The rows come from 5 hidden closed curves, with some noise, and rows from the same curve form a group. Each curve winds through 6 dimensions. The rows are also pushed far along 4 directions, which tell nothing about the answers.
In the rows, 128 means zero.
Some rows, each with its group after it:
[126 163 124  75 129 122 168 102 116  94 157 143  78 195 139 102 162]
D
[164 127 103 165 109 138 134 131 154 162 110  81 120 131 156  89 112]
C
[116 147 147 110 114 126 142 124 136 120 137 156  93 166 114 137 151]
C
[134 150  89 130  79 121 142 135 150 147 133 108 141  88 117 104 164]
W
[125 120 137 138 120 117 126 113 129 141 162 157 131 112 113 135 117]
D
[162 103 146 126 158 151 145 119  58 145 169 175 136 168 116 104  90]
D
[209 119 103 176  89 135 143 154 159 204 149 149 165  87 111 103 137]
T
[147 123 117 182 137 110 118 155 135 135 116 113 130 108 124 115 108]
C
[121 145  98 166 129  94 148 143 135 125 159 135 141 100  86 172 145]
S
[131 109 144 178 142 124 122 155 150 140 131 157 149 117 126 147 114]
W
[161  76 163 184 151 163  76 158 150 181  85 115 163 124 146 129  65]
T
[148 139 181 114 178 118 133 195  93  94 124 215 125 174 103 161 119]
S
[145 178  93 115 118 114 183 145 113 110 171 167 129 135  93 123 193]
D
[128 172 110 116  79 113 132 128 146 135 155 143 124 103 106  98 189]
S
[142  97 177 138 184 143  96 157 120 123  88 141 130 161 147 153  73]
W
[136 121 117 103 127 139 149  80 145 146 149  93 100 193 172  86  98]
D
[ 96 141 151 133 107 109 107 161 157 124 115 157 130 100  89 197 146]
T
[170 125 107 148 131 115 135 114 174 163 158 111 132 146 139  88 113]
S
[148 105 126 194 117 147 115 120 155 174 145 121 159 103 154 111  98]
T
[153 119 173 121 159 111 130 167  97 145 166 208 131 187  75 139  88]
S
[ 59 132 156  75 162 132 120 101  99  52 105 128 100 154 149 180 131]
S
[154 110 102 125 115 132 138  96 174 177 158  95 141 148 158  84  96]
D
[ 90 106 170 105 115 164  75 108 123 134  86  94 116 138 155 107 102]
S
[202 148  92 197 125 116 156 138 141 180 199 160 158 114  89 105 152]
T
[135 138 119 131 128 127 124 113 135 147 151 104 129 148 123 125 105]
W
[109 153 126  57 139 110 135 101 112  72 138 136 106 141 145 103 158]
C
[121  81 143 125 161 151  95 132 144 146  87  85 149 150 157 124  66]
W
[167  92 116 176  99 152 111 130 171 208 126 115 173  85 134 121 105]
T
[160 144 141  96 151 119 158 137  99 118 193 217 146 158 127  94 136]
T
[129 120 119 113 127 132 131 125 153 140 122 105 145 138 154 128 106]
D
[155 168  81 159 107  99 158 137 143 135 171 130 130 105  93 119 170]
T
[172 144 110 144  93 133 174 122 116 175 214 201 155 120 104 102 160]
S
[141 125 147 159 125 125 131 124 124 140 160 181 124 120 112 123 141]
C
[134 116 152 170 142 132  88 174 147 148 108 147 160 102 100 166 118]
T
[103 169  92 133  79  92 153 144 162 117 139 143 130  70 100 135 210]
D
[121 126 155 166 132 139 118 131  93 121 118 143 102 127 119 142 119]
D
[127 156 139 155 138 106 122 188 134 104 114 165 138 108  93 175 157]
S
[ 59 160 106  96  64  99 138 104 170 102 136 123 116  71 122 168 191]
T
[168 106 145 101 154 163 144  99  97 137 156 166 140 165 178  79 108]
S
[125 173 134 153 118 104 101 176 139 116 128 145 137  99  81 164 159]
W
[134 124 112 148 105 120 128 139 192 155 117 111 135 116 131 108 152]
C
[148 143 163 171 140 112 123 183 107 124 142 212 132 112  73 186 140]
T
[100 139 129  99 137 123 106  98 165  94 118 104 122 122 155 138 150]
S
[101 144 135  89 127 115 144 130 110 110 145 144 111 167 109 131 131]
S
[122 132 104 132 105 147 124  81 152 144 119  54 102 145 164  79 129]
D
[151  92 162 214 131 138  83 195 144 180  87 147 161  89 100 143 100]
C
[117 154 114 155  89 116 121 157 173 148 115 110 125 107 101 137 160]
C
[190 124 142 103 152 128 156 133  72 138 153 175 112 181 106 114  95]
W
[ 84 127 116  80 119 119 127 124 127  94  75  89 114 107 124 154 152]
W
[151 137 102 110 109 140 141  81 139 148 171 134 140 115 131 108 168]
T
[ 61 161 161  81 127 115 111 144  97  76 115 147 105 142 109 157 148]
W
[119 136 118 180  99 129 107 128 189 132  90  90 113  81 153 120 168]
C
[131  55 164 132 179 164 110 132  94 127  77 129 138 149 170 114  69]
C
[141 105 104 136 119 149 148  80 148 164 145  81 125 157 174 104  85]
D
[106 116 152 103 148 103 155 157  63 103 143 204 121 139  70 172 126]
W
[158 148  96 192 124  88 158 162 111 132 161 153 131  91  81 143 143]
C
[128 106 128 130 145 156 139 107 104 135 125 102 127 159 157 129  85]
D
[ 80 128 149 102 111 147 103 124 104 115 117 137 142 103 121 142 145]
S
[ 93 111 141 107 129 159 100  77 121 104  62  48  78 145 181 131 101]
W
[136 140 128 128 149 122 166 145  72 117 169 181 133 148  87 160 133]
D
[112 113 142 161 106 153  72 145 180 143  46  62 132  90 159 146 122]
T
[141 111 164 160 150 123 118 197 125 131  79 161 122 148 105 156 108]
C
[ 85  87 129 125 126 136 108 144 134 132  55  66 130 112 131 147  97]
W
[182 127 106 208 101 129 131 127 183 187 138  96 119 129 153  71 111]
C
[163  95 157 104 174 140 149 110 126 134 164 189 133 193 164 101  96]
W

New rows, each followed by its group:
[ 85 138  91 146  85 119 140  99 197 119 110  83 116  79 158 132 184]
W
[124 138 152 135 148 121 119 174 121 112 138 197 160 110  97 182 146]
S
[154 111 147 122 119 119 136 172 124 160 131 189 147 125  98 147 109]
T
[162 143 138 104 124 113 169 124 144 140 200 206 126 172 136 102 137]
T
[136 122 159  86 133 106 161 144 111 136 161 207 110 178  99 151 107]
T
[ 98 120 171 102 164 104 119 174  85 103 121 185 128 153  61 201 104]
T
[152 124 151 114 154 135 131 154  72 122 143 189 151 131  97 122 132]
D
[160 155  87 173  85 122 172 116 119 158 185 143 123 104 101 120 163]
C
[158 124 174 141 164 128 116 163  96 130 148 216 138 144  81 170 123]
T
[125 154 127 113 144  88 147 144 107  80 147 159 105 133 104 136 149]
C
[106 134 157  91 114 108 125 159 119 112 102 166 110 125  81 190 137]
T
[ 84 116 139 104 132 127  95 126 149 114  95  84 126 133 141 154  96]
D
[139 103 142 169 123 145  91 164 128 156  87 129 162  69 103 161 124]
T
[144  95 141 129 128 163 129  83 124 155 144 132 127 145 167  82 111]
C
[107 136  86 113 100 114 137 128 168 139 131  93 156  97 126 125 154]
D
[140 159  98 178 103 105 133 157 131 126 127 117 126  74 107 136 162]
C
[170  98 131 148 137 149 105 157 133 171 113 132 179 108 125 109 104]
T
[ 94 124 135  62 139 152 129 107  97  90  82  89 103 165 168 119 117]
C
[156 145  78 166 106 102 157 146 135 159 196 159 181  78  94 111 158]
T
[147  95 129 191 152 131  83 170 140 152  69  71 150 109 128 127  67]
S
[ 63 144 134 152  91 110  97 146 175 111  94 106 128  70 124 185 150]
T
[140 163 139 144 118 107 129 189 133 131 148 198 148 108  78 158 171]
S
[123  86 142  98 144 164 100 105 117 141  76  74 126 144 156 117  85]
T
[ 85 136 110 168  87 117 120 149 128 118 101 110 131  52  98 142 181]
D
[142 162 148  89 147 106 140 113 110  86 178 204 110 140 111 123 175]
S
[164 114 154 147 163 135 129 134  77 130 147 170 125 145 106 155  94]
W
[ 71 118 141  56 131 130 139  91 135  81 122 143 111 145 174 118 159]
W
[118 128 133 106 115 154 149 110 120 135 142 130 123 159 156 115 128]
S
[112 110 107 189 112 152  96 113 138 140  91  62 149  55 153 136 130]
S
[112  85 158 185 131 139  98 135 124 151  97 112 122 114 134 152  64]
D
[ 74 126 131 134 124  89 146 161 120 100 120 164 123 103  72 194 152]
W
[144 132 126 165 103 104 120 141 149 158 154 155 136  95  95 121 134]
D
[110 118 123 130 130 117 141 167 123 122  99 129 138 122 102 159 136]
C
[157 128 128 154 126 109 148 117 175 146 165 166 116 142 133  89 150]
C
[131 137 172  94 156 104 114 184  97 113 146 213 144 152  66 151 125]
S
[106 137 161  85 149 142 116 143 130  86  91 138 113 170 161 140 130]
S
[144 134 105 135  85 121 166  94 172 162 176 132 109 144 157 100 126]
T
[105 169  98 149 103  79 123 141 171 107 140 117 121  83  95 136 183]
C
[ 73 156 108 155  93 130 126 136 156 110 104  92 132  82 127 179 172]
S
[102 147 110 131  74 147  98 103 172 154 107  58 121 107 144 104 145]
C
[126 167  79 115  93 104 139 101 161 113 152 102 128  86 138  93 185]
C
[186 109 164  89 148 158 131 127 107 164 165 194 146 189 149  60  97]
S
[146 118 100 108 107 130 138  87 181 171 157  94 135 144 166  73 112]
D
[151 136 158  81 163 129 119 134  80 114 139 152 121 179 110 130  95]
W
[ 71 154 140 141 137  94 116 163 105  81 115 136 115 115  87 188 135]
T
[121 125 143  86 138 148 125  84 117 114 121  98  87 197 166  82 111]
D
[129  84 153 186 113 162  96 156 164 183  72 101 139 117 136 132 104]
C
[143 142 155  98 148 104 165 173  80 124 172 219 118 193  74 144 119]
S
[ 83 162 124 136 122 130  95 141 103  90  93  97 130  77  92 174 172]
D
[ 91 145 117  83  90 123 154  68 164 116 150 110  88 154 172 112 142]
T
[102 125 152 115 167 134 103 142  87  85 107 132 136 136 134 133 113]
T
[178 124 120 152 130 138 143 135 112 142 128 127 122 134 148  92 109]
C
[117 120 112 172  82 168 107 100 132 162  95  53 117  97 158 118 114]
C
[161 139 126 120 135 151 167 104 107 127 155 143 101 180 160  93 125]
D
[141 183  88 172  92  97 159 139 160 134 157 120 113 111  99 142 179]
D
[159 164 120 134 109 113 160 100 145 131 201 186 110 141 120 114 176]
S
[ 87 163 114 117 129 100 130 130 134  90 162 139 142 112 110 142 166]
T
[104 131 135 133 101 136 148 127 141 133 129 156 115 121 108 159 175]
C
[ 74 111 187  85 152 170  96 106 114  94  93 132 111 172 176 149 105]
S
[ 72 156 144 153  98 128 109 136 128  96 100 134 105  79 100 187 183]
C
[145 149 144  72 143 125 162 142  99  96 141 193 114 164 125 120 165]
C
[160 162 106 121  93 116 168 116 129 136 168 158 111 121 119 101 176]
W
[ 61 173 115 119  78  94 129 123 178  97 137 131 110  84 115 177 188]
T
[126 126 145 143 150 119 130 123  95 119 164 176 129 126  99 158 122]
S
[156 132 125 101 150 110 160 140 112 132 172 169 137 181 125  92 105]
T
[143  88 117 211 127 148 106 112 141 180 124  82 152  94 140 128  78]
S
[147 117 124 108 133 145 136 141 100 136 115 134 143 137 134 106 117]
C
[152 113 139 187 159 108 126 178  90 125 114 148 130 118  96 148  90]
C
[ 93 134 177  93 177 100 110 141  99  77 139 181 113 166  87 184 116]
S
[162 153 143  71 126 125 158 120 127 110 148 174  96 179 149  95 152]
T
[109 142 124 173 120 124  94 159 167 116  75  85 140  79 134 160 152]
S
[105 157 106 122  73 151 131  85 171 132 124  71 105 116 178  90 173]
S
[ 94 155 119  57 136 126 164  65 124  71 170 140 100 169 158 131 166]
S
[ 70 144 120 112 107  94 103 142 154 109 111 110 134  88  94 165 151]
D
[123 105 136 200 123 155 107 157 107 146  69  89 130  96 134 131 107]
D
[186 137  92 179 107  90 175 176 146 176 162 159 136 119  69 132 138]
W
[159 115  93 149  98 133 150 124 172 168 122 111 141 104 153  89 145]
W
[127 125 147 119 122 144 116  89 166 119 116 121  92 150 189  79 146]
C
[123 105 173  94 158 169  78 128 121 107  64 110 127 149 174 118 108]
T
